The rows are grouped in 4 ways, from coarse to fine. Each group lies inside one group of the grouping before and may be the whole of it. The rows also spread widely along 15 directions, which tell nothing about the answers.
(in the rows, 128 means zero)
Some rows, each with its group in each grouping after it:
[ 59 151 192 167 130 100 144  83 190 128 101 143 217 131 162 120 128 130
 218  98 109 185 146 141 152 175] : j_321 rafez j_994 j_226
[118 147 125 164  94 154 130  81 123 144 152 147 125 116 152 126 135 173
 182 117 109 112  90 105 129 132] : j_321 Daz j_230 j_449
[118 133 165 154  85 160 126 103 121 115 141 150 132 121 147 120 156 113
 189 156 140 124 136 161 195 145] : j_515 Tukif j_84 j_243
[115  90 109 201 144 158 140  72  98 106 138 100 118  99 112 133 148 144
 121 132 146 111 111 143 182  81] : j_321 rafez j_378 j_859
[124 162 118  81 103 167 152 154  98 137 143 103 139 132 154 151 133 184
 187  86 103  82 125  97 133 112] : j_515 ziva j_34 j_27
[103  86  82  93 169 104 133  38 153  98 115  99  67 114 137 124 104 145
 158 137 144 128 100  44 113 101] : j_321 Vami j_544 j_134
[108 158  94  98 138 172 110  98 139 106 115 115 124 129 178  91 135 141
 132 100 114 117  93 169 136  95] : j_515 Tukif j_581 j_817
[106 139 104 181 140 170 114 128 152 116 137 133 152 134  73 118 118 126
 173 132 141  95 140 111 134 125] : j_515 Tukif j_581 j_242
[110 144  59 137 118 173 114  75 158  84 173 149 110 100 155  84 137 152
 137 137 143 130  80 141 114  94] : j_515 Tukif j_84 j_629
[150  98 113 151 126  97 102 127 103 116 156 138  82 158 138 154 148  93
  39 106  74  78 147 124 115 119] : j_321 Vami j_544 j_272
[105 164 130 124 134 157 135  51 146 117 121 143 115 108 164  61 108  98
 128 131 145 176 104 153  85  99] : j_321 rafez j_792 j_532
[164  74 120  74 103  97  91 133  94 133  90 117  88 148 150 140 110 125
 106  29  47 102  92 104 145 128] : j_515 Tukif j_650 j_686
[155 166 117 137 111 169 140  51 112 125 140 188  49 151 168  50 111  87
  98 195 173 162 124 178  92 124] : j_321 Vami j_981 j_841
[126 126 132 123 138 114 153 151 112 142 142  87 145 140  94 157 170  88
  90 113 132 165 154 142 156 108] : j_515 ziva j_698 j_124
[107 146  87 129 139 126 124 144 149  89 164 137 154 137 118 131 139 114
 118 152 134 111 181 128 128 123] : j_321 rafez j_378 j_626
[126 128 152 209 162  83 108 119 156 184  64 115 159 125  44 126  96 105
 104  78  50 150 130  88  85 129] : j_321 rafez j_792 j_758
[120 153 129 157 112 156 119 134 165 154 133 171 147 140  55 104  72 126
 215 159 127 111 161  54  76 157] : j_321 Daz j_230 j_449
[112 199 126  81 160  83 109 113 122 136 108  90 101 123 164 169 151 127
  93 132  62  56 152  67  94 108] : j_321 rafez j_994 j_226
[131 131  91 129 109 173 100 131 110 103 177 146 129 148 107 116 143  65
 109 114 160 102 135 154 143 119] : j_321 rafez j_792 j_758
[116 122 160 163 124 128 179  70  57  69 142  92 134  43 165 154 140 107
  89  72 134 126 134 122 166  64] : j_321 rafez j_792 j_758
[135 116 156 148  91 108 162  95  75 134 182 128  85 116 128 180 172 121
 147 130 144 129 131  75 155 133] : j_515 Tukif j_581 j_817
[154 113 118  57 129 100 153 119 100  88 110 110  71  71  98 132  86 100
 111 159 126 126 176  30 106  85] : j_321 Vami j_981 j_841
[114 134 147 198 129 152 138  78 128 147 113 128 133  95  88 101 109 128
 159 135 127 149 115 109 113 105] : j_321 rafez j_378 j_859
[142 141 175 189 110  83 152  95  94 111 137 171 120 151 146 154 118  69
 114 103 128 122 178 111 146 179] : j_321 Vami j_981 j_841
[166  87  80 118 115 115  86 107 134  94 103 174  77 159 137  87  92  97
  90 121 101 128 122 149 138 143] : j_321 Vami j_544 j_272
[141 152  67 111 164 127 118 119 117 112 100 118  80 156 111 134  90 144
 137 128 125  60 143  66 117 128] : j_515 Tukif j_581 j_242
[104 144 118 188 128 146 159 100 138  63 174 162 142  86 123 112 117 120
 127 176 156 123 183 127 113 103] : j_321 rafez j_792 j_758
[137 143 142  85  89 168  91 128  92 118 106 110 114 113 173 126 171 120
 140 114  90  90 103 177 211 106] : j_515 Tukif j_581 j_817
[132 159 123 127 126 130 133 117 141 126 114 157 120 150 129  92 102 108
 136 127 127 156 146 132 102 144] : j_515 Tukif j_581 j_242
[151  75 112 120 100 126  90 147 128 137 154 149 104 170 106 122 154  81
  86 128 100 133 136 157 141 132] : j_321 Vami j_544 j_272
[123 111 180 129 108 149 145 134  79 121 112 106 141 111 147 142 131 131
 152 114  99  96 165 140 177 106] : j_321 rafez j_378 j_859
[139 106 144 147 108 128 157 164 154 161 135 163 149 166  80 101 101 125
 148 128 111 194 167 140  91 148] : j_515 ziva j_34 j_27
[185 143 130 117  52 166 127 136 100 130 128 190  87  98 108  60 114 100
 119 175 124 193 125 168 129 118] : j_515 Tukif j_581 j_817
[133 151 124 113  92  70 120 147 146 167 151 148 135 142 134 147 170 141
 115 134  63 170 139 109 103 155] : j_321 rafez j_378 j_859
[130 199 157  91 119 187  86 117  93 170  87  97 113 135 118 116 128  78
 170  90 112  68  99 106 133 115] : j_515 Tukif j_581 j_242
[139  88 132 152 126 172 110 103  89 127 119 123 106 121  95 105  93  90
 115  81 119  92 113 119 120  88] : j_321 rafez j_994 j_226
[138 109 110 194 110 129 152 106 101 145 161 120 129 119  80 143 159 137
 123 108 141 166 103 121 157 118] : j_515 Tukif j_650 j_686

New rows, each followed by its group in each grouping:
[117 119 172 161 161 124 170  99 109  79  95 123 131 125 142 114  87  80
 117 116 145 128 197 149 149 115] : j_515 Tukif j_84 j_243
[123 113 114 154 128 163 135  69  99  51 160 140  93 104 158 118 134  86
 107 171 179  92 154 159 183  95] : j_321 Daz j_230 j_449
[101 140 181 121 120 129 123 126 163 153 129 133 133 138 120 116 152 100
 161 172 108 152 164 132 115 132] : j_515 Tukif j_581 j_242
[131  75  92 153 128 123 123 113 148  78 138 157 110 147 144 105 122 138
 103 141 115 133 146 174 154 125] : j_515 Tukif j_650 j_686
[106 162 120 161 125 143  97 127 146 119 125 124 180 148 162 127 164 121
 127  66  86 107 110 187 171 138] : j_515 Tukif j_84 j_243
[145 137 127 141 138 153 149 138  62 160 101  65 124 120  93 152 136 149
 115  82 102  92 121 109 154  83] : j_515 Tukif j_650 j_686
[109 165 112 171 156 161  88 107 144 104 137 135 134 142  71 113 125  31
 120 121 168  95 140 125 129 123] : j_515 Tukif j_581 j_817
[142 200 105 160 106 169 127  41  73 108 155 157  74 120 166 103 155  84
 109 165 188 116  99 165 160 122] : j_321 rafez j_994 j_226
[130  97 102 119 137 119  86 131 169 120  92 112 131 103  77 100 128 102
 106 127  86 159 117 136 145  99] : j_515 Tukif j_84 j_629
[117 147 151  95 109 115 108 137 146 143 110 118 125 125 176 139 162 170
 149 140  42 100 135 134 144 126] : j_515 Tukif j_84 j_629
[103 112  92 151 144 149  99 105 151 140 126 106 140 154 116 126 132 156
 157  67 101  99  81 116 130 120] : j_515 Tukif j_650 j_686
[110 140 158 145 119 144 131 113 129  95 154 153 118 126 136 121 123  87
 146 146 138 102 173 118 116 125] : j_515 Tukif j_581 j_242
[152 120 116 114 101 119 130  95  88 108 113 134  86 118 138 136 110 134
 157 103 124 112 112  87 164 137] : j_515 Tukif j_650 j_686
[127  79 120 122  80 174  76 121 119 146 176 109  94 118 130 143 208 141
 142 138  90  82  73 146 181  93] : j_515 Tukif j_84 j_243
[120 154  94  96 181 119 126  76 130  94 104  79  91 104 122 115 140  58
  59 135 157 154 120 132 134  72] : j_515 ziva j_698 j_124
[157 129  57 123 107 146 109 129 116  92 185 146  68 122  94 130 155 101
  87 184 152 102 131 116 137 102] : j_515 ziva j_698 j_124
[114 102 119  88 115 106 166  43 116  69 152 156  88 124 186 114 108 106
 164 130 191 176 133 105 147 143] : j_321 rafez j_994 j_226
[126 147 144 161 135 123 137 137  98 140 141 102 151 140 112 155 164  84
  90  85 117 125 148 148 153 118] : j_515 Tukif j_84 j_629
[103 125 117  83 151 120 147  61 122 121  93  95 108 125 176 122 108 162
 177 102 127 131 106  92 138 116] : j_321 rafez j_378 j_626
[108 133 136 155 135 170  96  68 109 121 117 113 122 122 129 114 126  79
 147  87 140  90  95 129 153 108] : j_321 rafez j_378 j_859
[124  83 116  86 122 129 108  90  98  73 142 107  91  97 128 140 145  66
 114 131 153 104 132 110 186  92] : j_321 rafez j_994 j_226
[141 143  39 140 141 127 140 126 102 106 136 116 126 128 132 141 115 190
 104  81 104  87 114 100 127 108] : j_321 rafez j_792 j_532
[138 129 131 132  94 117 145 126 113 139 118 128 157  78 121 113 120 147
 114  73  73 185 106 118 115 101] : j_321 rafez j_994 j_226
[103 138 102 147 135 151 125 129 122 128 149  90 152 143 151 157 191 168
 133 104 107  95 115 161 182 109] : j_515 Tukif j_581 j_242
[105 165 169 152 151  93  88  52 192  95 100 182 100 146 164  68 113  13
  84 158 123 168 152 174  89 149] : j_515 Tukif j_650 j_686
[122 146 131  95  89  60 131 141 166 114 158 155 118 137 169 172 195 155
 154 203  88 147 172 124 173 172] : j_515 ziva j_34 j_27
[100 146 189  88  67 165 140  99 113 119 173 133 127  93 198 122 177 117
 179 126 123 145 117 143 145 108] : j_515 Tukif j_581 j_242
[164 143  88  54 153 101 141 104 106 118  79 120  73 161 127 103  92  78
  91 139 154 161 155 115 133 133] : j_321 Vami j_981 j_841
[168 146 134 150  28 167 167 156  70 187 149 145 154 105 111 136 130 208
 207  59  90 164  69  99 148 144] : j_515 ziva j_698 j_124
[122  92 126 141 126 142 133 117 143 128 114 113 144  98 103 103  99 132
 129  63  91 165  97 114 102  88] : j_515 ziva j_698 j_124
[143 216  96 189 125 147 157  78 122 127 143 152 105  85  94  93 118 111
 104 163 160 172 110 111  85 105] : j_515 ziva j_698 j_124
[110  84  81 130 163  69  99  91 177  72  84 126 130 115 151 126 100 150
 110  90  66 121 125 109 140 125] : j_321 rafez j_792 j_758
[ 98  81 131 113 127 132 129  89 139 124 159 132 126 182 158 126 151 100
 157 112 158 149 131 159 156 147] : j_321 rafez j_792 j_758
[119 143  54 157 131 183  74 110 174 122 112 130 143  84  89  68 114 159
 123 123  83 115  69 137 104  74] : j_321 rafez j_792 j_532
[138 170  80 181 123 146 106  98 134 118  97 145 149 102 138  97 101 162
 115  80  75 114  84 137 127 116] : j_321 Daz j_230 j_449
[119  98 141 100 112 112 134 107 108 116 155 123  98 154 146 164 157 109
 166 120 144 117 140 102 174 147] : j_515 Tukif j_581 j_817
[120 189 142 144 109 122 120 118 134  79 152 166 115 117 141 134 153  85
 136 212 143  93 195 133 157 145] : j_515 Tukif j_650 j_686
[129 168 140 131 139 141 123 115 103 124  57 110 159 120 104 116  95  94
 157  95 126 117 142 128 179 132] : j_321 rafez j_994 j_226
[126 121 113 106 137  75 156  88 141  91 138 133 100 112 158 127 130 114
  85 146 121 173 157 107 111 116] : j_321 Vami j_981 j_841
[116 163 151 152 128 171 124  88 106 140 127 109 136 124 108 111 141  58
 144  94 163 135 107 141 150 113] : j_515 Tukif j_84 j_243
[127 139  88 110  93 166  58  95 131  92 145 161 111 128 134 111 121  84
 167  99 132  68  89 109 152 142] : j_321 rafez j_792 j_758
[174  92  80 156  85 187 100 165 135 101 164 183  84 111  69  69 115 116
  82 205 114 124 145 171 112  84] : j_515 ziva j_698 j_124
[114  83 131 203 141 130 135 112 160  77 146 171 143 157 115 102 105  77
 108 126 147 149 172 179 138 138] : j_515 ziva j_698 j_124
[106 152 156 144 156 124 171 109 128 118  95 119 154 136 174 114  87 152
 141  70  92 128 158 129  97 120] : j_515 Tukif j_84 j_243
[108  81 191 120 108 123 157 191 127 143 119 106 187 124 121 153 117 166
 172  67  48 125 181 105 125 117] : j_515 Tukif j_581 j_242
[106  85 125 151 135 169 102 126 134  98 124 119 149 106  97 113 100 116
 139  94 100  76 137 118 130  85] : j_321 rafez j_994 j_226
[ 95 185 167 188 139 125 148  54  99  89 160 125 129 124 187 156 167  69
 119 100 161  96 140 141 161 133] : j_515 Tukif j_84 j_243
[164 170  67 177 116 161 158 101  66 141 125 122 113  99  91 115 123 166
 118 128 146 140  97 121 150 102] : j_321 rafez j_378 j_626
[174 175  49 157 108 151 111 133  68 119 138 144 125 142  92 128 126 101
  90  80 145 101 108 135 164 137] : j_321 rafez j_792 j_758
[104  89 149 130  92 113  93 111 140  75 144 149 145  89 152 148 116 116
 166  70  75  79 131  79 140 130] : j_321 rafez j_792 j_758
[140 109 102  86 126 135 123  58 104 121 112 120  79 135 164 107 112 109
 128  94 144 145  84 122 149 117] : j_321 Daz j_230 j_449
[143 143 128 143  93 121 112 102  95  95 161 161  92 107 136 143 135  88
 117 139 124  82 144  94 137 131] : j_321 rafez j_792 j_532
[129 236   7 122 148 160  79 125 154 103 149 154 136 177 140  93 135 105
  89  87 142 102  91 158 101 139] : j_515 Tukif j_581 j_817
[125 124 120 128 103 125 124  71 125  65 144 156 101  96 201 108 130 122
 118 108 115 130 109 149 148 115] : j_515 Tukif j_84 j_629
[124 152 132 143 102 148  99  97  91 138 161 119 103 115 144 151 172 112
 125 115 107  72 101 109 141 109] : j_321 rafez j_378 j_859
[131 152 117  95 153 127 163 101  88 150 128  79  96 144 129 143 158 109
  98 141 154 139 142 118 139 100] : j_321 Vami j_981 j_841
[155 129  52  85 119 117 101 129 164 107  84 143 102  80 104  70 102 166
 106 185  77 171 119 125 118  93] : j_321 rafez j_378 j_626
[129 140 107 116  98 210  77 151 124 129 155 139 124 146 135 102 134 125
 135 118  89  39 120 146 113  99] : j_321 Vami j_981 j_841
[110 149 116 152 138 110  97  84 137  78 135 148 123 130 163 149 110 100
 129  92 105  51 139  86 129 142] : j_321 Daz j_230 j_449
[147 167 109 162 100 127 143 148 125  95 136 169 145 112 101 125 102 125
 143 127 121 127 162 110 133 145] : j_515 ziva j_34 j_27
[158 104  92 148 165 127 123 104  93 132  61  95  95 139  61 128  78 112
 122  98 126 101 125  79 157 116] : j_321 Vami j_544 j_272
[123  96 140 174 113 123 128 121 169  93 103 171 143 104  80  97  78 127
 186 148 116 155 162 101 139 145] : j_515 Tukif j_581 j_242
[164 129 151 122 112 155 119 125 100 173  96 123  69 137 104 103 130 106
 107 167 100 130 124 150 129 102] : j_515 ziva j_698 j_124
[109 228  91  57 114 148 109 132 150 130 127 125 139 141 170 120 162 149
 182 149 120 115 122 124 139 143] : j_515 Tukif j_581 j_242
[ 80 136 190 125 145 155  71  88 173 101  74 121 160 116 165  83 130  47
 136 122  92 108 141 197 160 107] : j_321 rafez j_792 j_532
[138 123 157 165 100 104 130  91  89 107 115 151 137 118 168 137 112 103
 117  39  90 124 119 131 153 146] : j_321 rafez j_792 j_758
[135 125  63 112 135 120 137 103 145 114 141 137 109 123 145  99 115 155
  85 124 105 161 114 128  88  98] : j_321 Daz j_230 j_449
[110 114 161  89 141 128 125 105  71 139 145  73 113 186 167 189 174  66
 127  59 138  62 138 115 182 131] : j_321 Vami j_981 j_841
[108 108 133 172  82 178 107 149 123 128 188 132 174 120 104 145 173 127
 163  74 109 106 105 139 161 117] : j_515 Tukif j_581 j_817
[118 181 170 129 142 166 146 124 103 143  59  99 169 141 122 108  97 106
 180  89 131 121 151 148 165 130] : j_515 Tukif j_650 j_686
[116 184 122 173 124 128 117 111 131 122 151 144 149 127  80 138 152  64
 142 157 164 122 156 112 153 151] : j_321 rafez j_792 j_532
[124 160 114  80 117 121 100  95 141 119 129 130 100 129 151 122 154  89
 127 150 124 125 122 115 139 130] : j_321 Vami j_981 j_841
[103 170 148  92 112 135  87 124 174 117 109 151 129 125 205  96 130 147
 144 120  39  96 127 146  91 122] : j_515 Tukif j_581 j_242
[109 192 177 122 124 108 108  94 124  76 114 141 132 113 207 133 138  63
 113 100  97  86 158 146 149 137] : j_515 Tukif j_84 j_629
[134 118 138 136 104 139 148 129 107 140 134 122 120 112 111 135 129 154
 159 117 107 131 130  95 131 115] : j_515 Tukif j_581 j_242
[118 153  99 153 172 146 121 130 173 169  87 105 146 142  55  93 113 132
 125 161 108 145 142 123  95 104] : j_321 Vami j_981 j_841
[126 163 130  97 117 103 190 117  99 102 127 124 134  86 162 140 102 170
 150 117 113 142 168  72 107 115] : j_321 rafez j_792 j_758
[133 165  86  98 149 136 106 114 141 136  97 117  98 145 143 101 124 138
 101 147  90 107 124 132 104 106] : j_321 Vami j_544 j_272
[122  41 133 160 138 139 181  92 109 123 173 121 114 147 105 110 125  92
  92 107 170 199 143 147 112  92] : j_321 Vami j_544 j_272
[126  84 115 142  82 185 129 115 130 162 216 169 110 175 130  97 135 133
 145  98 130 138  97 132  63 122] : j_321 Vami j_981 j_841
[123 121 116  94 123 147 105 136 168  89 135 143 108 118 126  90 142  88
 106 204 124 143 164 173 137  97] : j_515 ziva j_698 j_124
[133 176  77 143 107 176 123 120 132 134 102 141 151 100 115  92  95 203
 190 119  99 112  96 111 124 119] : j_321 rafez j_792 j_758
